The first 8 rows are patterns. Each new row is the sum of 2 different patterns, raised or lowered, with some noise. Before adding, each is slid sideways (what falls off one end comes back at the other), maybe read backwards, and multiplied by a number that may be negative. Names go in the order of the patterns.
Some rows, each with the names of its patterns after it:
[-14   0  -4  12   6  -5   9  10   4  -3  -1 -13  -3  12 -15   9   0  -5
  -5  16   6 -16   8  13   9   9 -10  17]  Q657
[  9  -2  -2 -13  -5  11  -7  -7 -17 -11  -4 -11  17  -3  -2  -6   3  15
  17   7  11  -4 -14 -15   8   6  17  -9]  Q473
[ -8  10 -15   5   7 -13 -15   2 -17  -9  11 -17   0   3 -12  -3  12   4
   7  10  -7   2  11   5  11  16  10   7]  Q333
[ -3  -5  -9   5   1  11  -5  15  11  -8   5   0  14   0  12  -1  15  13
  11  13   9   9   0 -14  -5  17 -10  -9]  Q868
[  8   0   8  -8  13   2  -5   3   1  12  -2  16   4  16  -4  -3 -10   5
   8  10   7  -3  -5  14   9 -13   1 -12]  Q210
[  8   4  17  12 -15  16  16  -7  -8  -1   7   2   2 -13 -13  -8  -5   9
 -14  -3  -8   5   3  16  17  -2   4  13]  Q869
[  1 -15   5   5  -4 -16  10   7 -13  -7  -9 -15  16  -5  -6 -11  -2 -15
  16 -14   3   7 -14 -10 -14   3  -8   2]  Q768
[  5  -7  11  13   7  -4 -15 -16  -8   6 -13   1   8   0 -14  12  -5  17
   1   7 -11 -17  11  12  11 -12   8   8]  Q149

New rows. What belongs after each?
[  2   2   3 -14  -3 -10   1   2   8   1  19  20 -23  25  15  15  15  21
 -10  17   1  14   1  -9   3  13   8 -13]  Q868 Q768
[-11 -33 -13   2   0  -7 -10 -23 -14 -21 -31  -9 -11 -20 -16 -25 -17 -10
 -12 -10 -15 -30 -21  -5  -8 -14 -12   3]  Q868 Q149
[ 1 10 30  7 10 26 31 14 24 43  2 27 30 34 22 24  6 26 38 23 22 33 26 31
 -8 25 23  5]  Q657 Q868
[-2 28 10  6  5 -9 10  3 19 18 13 -6 22 -1  9 32 15 21 25  6 19 27 20 22
 16  8 18 21]  Q333 Q768
[17 16 26  4 21 23 33 43 22  9 22 30 33 32 12  2 37  6  9  6  6 16 16 24
 -5  6 11 16]  Q868 Q869
[  4   7  26  19  24  17  -5  20  -8  14  10   9 -13  -6  27   6  -1   2
  -3  15   5  32   2  21   9  11  18   9]  Q657 Q869
[ 19   3 -14 -13  -4 -15 -11  -6   0  18   0 -18 -10 -24  -9 -11  15   0
  10 -24   0 -10   8  15  10   7 -20  -8]  Q473 Q210
[  9   2  13  25  26  -5   8   8   7  21   8 -10 -17  31   1 -17  19 -10
  -1  -4   9 -11   9  -2  -4  15   2  32]  Q869 Q768
[ 17  20  25  -2  12  22  18 -20   9  11  -1  26  -5   9   3  12   8  15
  -7  19   8   3   4   7  23  24  14   9]  Q333 Q149
[-29 -31 -24 -29 -14 -18  -5 -25 -10 -17 -14  -3 -16 -15  -6 -14  -4  -4
  -1 -27   1 -30  -5  -1 -14 -20 -19   4]  Q657 Q868
[15 15 29 29 21 42 27 43 33 28 25 13 39 32 33 13 33 39 24 26 33 36 26 18
 14  8 10 37]  Q868 Q149
[-16   2 -19 -14 -25   7  -5 -22  -7   9   0  -7 -17   6 -17 -11  -6   4
   5 -15  -2  -9  -4  -7  -7 -17 -18  -3]  Q657 Q210
[-12  -8 -11 -19   1 -32  -2   4 -23  -5  -1  -3 -11  -6 -18 -16 -12   7
  -7  -9  -5   0 -10  10 -14   4   6 -20]  Q333 Q868
[  5   3  15  11  -2   9   6   3  -5  -4   8   1  -2   8 -13  -1  12   7
  -7  10 -16 -20  -4  17  -3   4  16   2]  Q473 Q869
[ -8   7  14  -9 -23   8   5 -29   1 -19 -28  12 -18 -16  -6  -2 -27  18
 -18   6  13   0  -3 -10  11  -7  -4   6]  Q333 Q768
[ -3  26   8  16  13  14  18  28  28  10  16  27   0  21   1  15  24   6
 -12  18  11   8  23   4   6  18  23  11]  Q868 Q768
[-12 -26  -9  -6 -18  -7 -25  -7   2  17  12   0  -4   1 -19  -4  -3   5
  -7  -7 -34 -10 -12 -16  14 -27 -33 -17]  Q333 Q149
[  3   3 -24  13  19  22  17   0 -14   0 -12  -1  -1  26  -9   1   3  -7
   1   4  19 -16 -10  -1 -25  10 -10  22]  Q473 Q768
[ 15   8  31  27  25  -7   5  32  41  32   6  29   5  23  13  28  23   2
  -6  -6 -10  10  31  16   7  15  -3   8]  Q473 Q149
[-31 -19  -6 -19 -19   4 -16 -15  -4   0 -28 -11 -18 -14 -22 -33 -14 -28
  -5 -21 -21  -7 -20 -25 -32 -28 -30  -6]  Q868 Q768
[39 28 10  6  8  5  7 29  3 -5 15 15  0 26 15 29 18 -1 -1 10 19 16 12  2
 24  9  5 12]  Q333 Q149
[-12 -14 -10  14  -4  -6 -12  -2 -16  -6  24  -5 -11 -16  -7   5   5  -5
  10 -15 -16 -25   6   0  18 -16  -4   2]  Q473 Q868
[-15   0  18   0 -12  -7 -11  -5  -5   1 -10   7   9 -11   9  -8   2  -4
   6 -13 -19  10   5  18 -20  12  -2  -3]  Q657 Q149
[-10  -4 -21  -3  -5 -15  -8   0   2 -36  11   1 -16 -32 -27 -11  -6  -9
 -16 -15 -21 -24  -8 -30  -4 -27 -13 -20]  Q473 Q869
[ -1  16  15  27  32  29  18  11  15   4   4  -1  20  -7 -13   1  -1   7
  10   0  15   0  26  12  12  14  12  11]  Q473 Q868
[-24  11   6  -5   4   0 -14 -14  -3  -3  -1  -7 -20 -13 -25 -14 -17 -17
 -11 -22   4  -9  -9  -1  -1 -12  14  11]  Q333 Q869
[ 20  28  26   9   4   0   5  23   3  -9 -15  10  -7 -11  10  -1  -9   0
   7   0 -13  15   5  19   1  12  -4  13]  Q473 Q869
[-13  -2 -18 -23 -18 -37 -28 -18  -9  -6 -24  -6 -16 -34 -24 -11 -12 -29
 -32 -36 -35 -30 -36  -9 -27 -20 -33 -16]  Q473 Q868
[ -8   1  -6   8  -4 -22  21 -18   5  -5  10 -15   5  13 -17  -1 -15  -4
   9  -1  23   9  19   4 -15  14  12  -6]  Q657 Q868
[ -3  -1   4  12   9   2 -10  -1   1  -6  17   1  14  -1  25  18  16  27
  28   6  11   6   7  28  24   3  30  13]  Q473 Q333
[ -3  17  11   2  -4   2   3 -13  13   4  10  14  11  -7   8  11  24   5
  12 -11 -13  -2  19   7 -11  -2   0   8]  Q869 Q149
[ 17   2  -9   0  -5  20 -13   4  -7   5 -13  -8   9   9  -2   4   5  -8
   0   8   3   6   8   5  16   0   2   7]  Q657 Q149
[22 34 15 21 28 18 -5 18 23  0 -2 10 16 20 29 11 29 17 32 16 19 30 25 14
  9 31 15 41]  Q868 Q149
[ 26  30   6  -5  20  19  33  27  30  10  16  23   4  39   1  13 -10 -13
   2  -3  13  24  -9  -5   8  30  10  39]  Q473 Q868
[  8 -10   6  19 -13 -13   4   7  13 -12  -9 -25  -6 -11   2   0  -3  -7
   3  -8  -1  13  18   2  -5   1 -18  13]  Q333 Q149
[ -7 -13 -17 -10  -1   1 -10   8 -17 -14 -30   2  -2  19 -20 -12  -2 -16
 -14 -12  13  -6  -7 -12  -1 -22  -8  26]  Q473 Q868
[ 21  22  -5   2  24  11  30  -5  10  24  13  -8  17  13   3   8 -10 -18
  -5   1 -19   0   7  14 -12  31  -1  20]  Q333 Q149
[ -7  -2   6 -25 -17 -11   2 -28 -17   0 -14   8 -32  -9 -26  -8 -13 -29
  22 -28 -22 -14 -10 -11   3  -9 -27 -10]  Q657 Q768
[25  5  5 13 26 11 22 33 34 20 22 27 46 30 36 20  8 36 28 39  4 25 36 27
 20 24 38 26]  Q868 Q149
[ 9 20  5 28 13  1 -5  1  9  0 17 -3 -3  2  3 -6  6 -1  8 -3  6  9 26 -6
  8 19  6 20]  Q210 Q869
[ -2   6  -7 -15  -4 -16  13  13  -2  -4   2  -1 -14   6  11 -13  -1   5
  -3   6   2   4 -13  18 -18   0   3  -3]  Q210 Q768
[ -7 -22 -15  -6   3  21  19   8  -9  -9  16   6  17   4  10   0  -6  15
  13   2   0  19   2 -25   3  -3   0   0]  Q473 Q869
[-17   7 -12   5  -2  15  -7   5  14  30  24  -5  12   8   9  19  22 -14
 -10  16  -1 -22  -3   4 -10   2  -2  -9]  Q868 Q869
[31 10 19 12 32 29  6 27 21 31 20 17 25 -3 13 30 16  3  5 11 17 16 27 35
 39  9 22  4]  Q473 Q868
[-16  -3  15 -19  -2 -16  26  20   5   7 -10  14 -11  11   9  -2   5  24
  -3   3  20  19  -7   3 -19 -21   9 -14]  Q333 Q149
[ -2   4 -12 -13  -7 -19  -5 -11 -21  -7  11 -16 -12   3  -2  10   5  -7
  -5   9 -17   0   9 -17   1   0 -15 -12]  Q333 Q149
[ 11 -14  12  12  14  12  29  -9  31  30  37  30  14   7  -9  26  21   9
   9  15  12 -11  -3  22  38  24  18 -14]  Q473 Q149
[  5   7  10   1 -13   9  -4 -13  15   4  11 -14   5 -15 -11 -15   5  12
  17 -14   5  20  16  -5  34   2  -1  31]  Q657 Q333
[-13 -19 -11   1  -5   7  -9  -5  -5  -8  15  -7 -24 -11  -9  -9 -22  -4
 -24 -26 -19 -22   4 -24   6 -13   0 -24]  Q473 Q868
[-18  -2  -1 -21  -3  -1  -6   0  21  -3 -14  14  14   7  14  -6   3  -7
   7 -16   2   2  -3   7   4 -10 -15 -11]  Q657 Q869
[-25 -27 -25 -38 -35 -22 -34 -13 -21 -32 -27 -22 -26 -36 -17 -29 -29 -27
 -31 -39 -37 -29 -19 -25 -19 -40 -24 -28]  Q210 Q768
[-11 -12  -9  -9 -27 -32 -10 -15 -14 -15 -11 -35 -23  -5 -24 -31  -2  -1
  -2 -16 -22  -7  -2   3  -6   5 -20  13]  Q210 Q869
[ 22  11  10  18  -7  11  -3  16   0  12   4 -11  17  19  19  14  -7  12
  12  23  -8  25  24   7  24  25  14   4]  Q657 Q869
[-16  -8 -10   9 -18 -11 -27   2 -41 -19 -12  -4  -3 -21 -18 -34 -29 -39
 -13  -5  -3 -16 -33 -12 -18  -5   5 -20]  Q473 Q210
[-6 26 34 11  3 29 18 33 22 10  6  1 37 25 39  5 32 22 22  7 23 37 13 22
  6 14 -1 22]  Q210 Q149
[ -4  -2 -16 -11  17 -13 -11   0 -18  11  17   6 -11  13  -3  -8  24  -2
  19  18  -4 -23  23  -6  11   1 -18 -28]  Q333 Q768
[28 -1 21 -1 18 11 24 29 23  9 20 20 11 34 32 -5 29 33 11 -1 15 27 15 17
 -5 -2  2 18]  Q869 Q768
[  5  -3   8  -4 -24  13   3   8  -8  22  -7 -14  12  11  -4  13 -15   3
 -25  -5   2  20  13 -12  10  15  12 -13]  Q657 Q149
[28 22 32 12 19 14 18 27 23  3 -1 13  0  9  4 -1 -2  3  8  1  0 17  8 29
 21 19  6 13]  Q868 Q869
[  2 -23  -5   7   3  15  -4   1 -18   5  -7  -5   0 -14   0 -23  -8 -19
   1  -5   1 -10  -3 -20 -20 -13  -7  -2]  Q473 Q210
[ 19  -8   8   7   6  11  17  -7   0  10  10   6  -6  13  -2  15 -13   6
   1   7  -4  -9  -3 -12  -3 -13  11  20]  Q868 Q210
[-16  -4  -6   2 -11 -14  -3   5   8  10 -11 -13 -21   9 -28   6  -6   9
  -1 -10  -4  -1   3  -3  17  -6   2  -2]  Q210 Q768
[ 26  17  17  -9  -3  11  20  34  -5  25   4   7 -12   0  16  -6 -10   3
  -7 -10  -4  32  13  17  10  17  36  24]  Q473 Q868
[ 0 16 -1 -4  4 -9 18 12  1 -5 29 13 29 31 39 33 15 32 17 21 21 26 10 34
 25 -2 25 12]  Q333 Q868
[  1  22 -14  -3  18  11  -1  18 -18  -4  -4   8   9  22  -1   7   2   4
  17   2  21  10  16 -14  -5  19   1  10]  Q768 Q149
[-18 -15  -8 -13  -9  -1 -23 -17 -16 -31  -9   6  -7 -29  -8  -8  -9   3
 -11  -6 -23  -1  -1 -14 -23 -27  12 -22]  Q868 Q869
[-23 -14 -46 -26 -32  -3  -4 -12 -35 -24 -29 -39 -22 -20  -8 -25 -31  -3
 -12  -5 -16  -9  -6 -36 -20 -11 -15 -29]  Q657 Q473
[ 0 20 -7 44 -3 11 30 12  1 14 25  1 29 16 -2 28 21  0 -2 17 13  7  6 -2
 -4 21 -5 -1]  Q333 Q768
[ 0 15 18 35 30 40 26 37 34 43 47 38 44 25 21 49 38 25 12 34 17 24 21 29
 31 27 15 28]  Q473 Q869
[ 11  25  30  34  11  21  23  10   8  14   8  -6  -7  13  10 -13  14  -4
   5   7  21  -5 -12  17   3  20  14  33]  Q868 Q869
[  3  20   3  24   6  15  -4  -7  17   4  -1  10   5  -1  17   7 -21  26
 -12 -11   9  -4 -19   5  22 -17   1  -8]  Q657 Q333
[  2  -4  -5  -1   5  11  12  12 -11   5  -6  -2   3 -21   1  -7  -7  -2
  14  -7 -12   2   4  -9   3   2   6  -8]  Q657 Q333
[-21  -1 -16   5 -20  19 -22  -8  18  11  -6   1   8 -28   9 -19  -4  15
   9 -21 -16 -19 -22   5  -1 -28 -16  -2]  Q333 Q210
[ -2 -16   7  -4   6 -11   9 -13   1  -4   0 -10  -1  -5  -8   3   7  18
 -15 -18 -21   7  -6  -4  -2  -3 -14  -2]  Q210 Q149
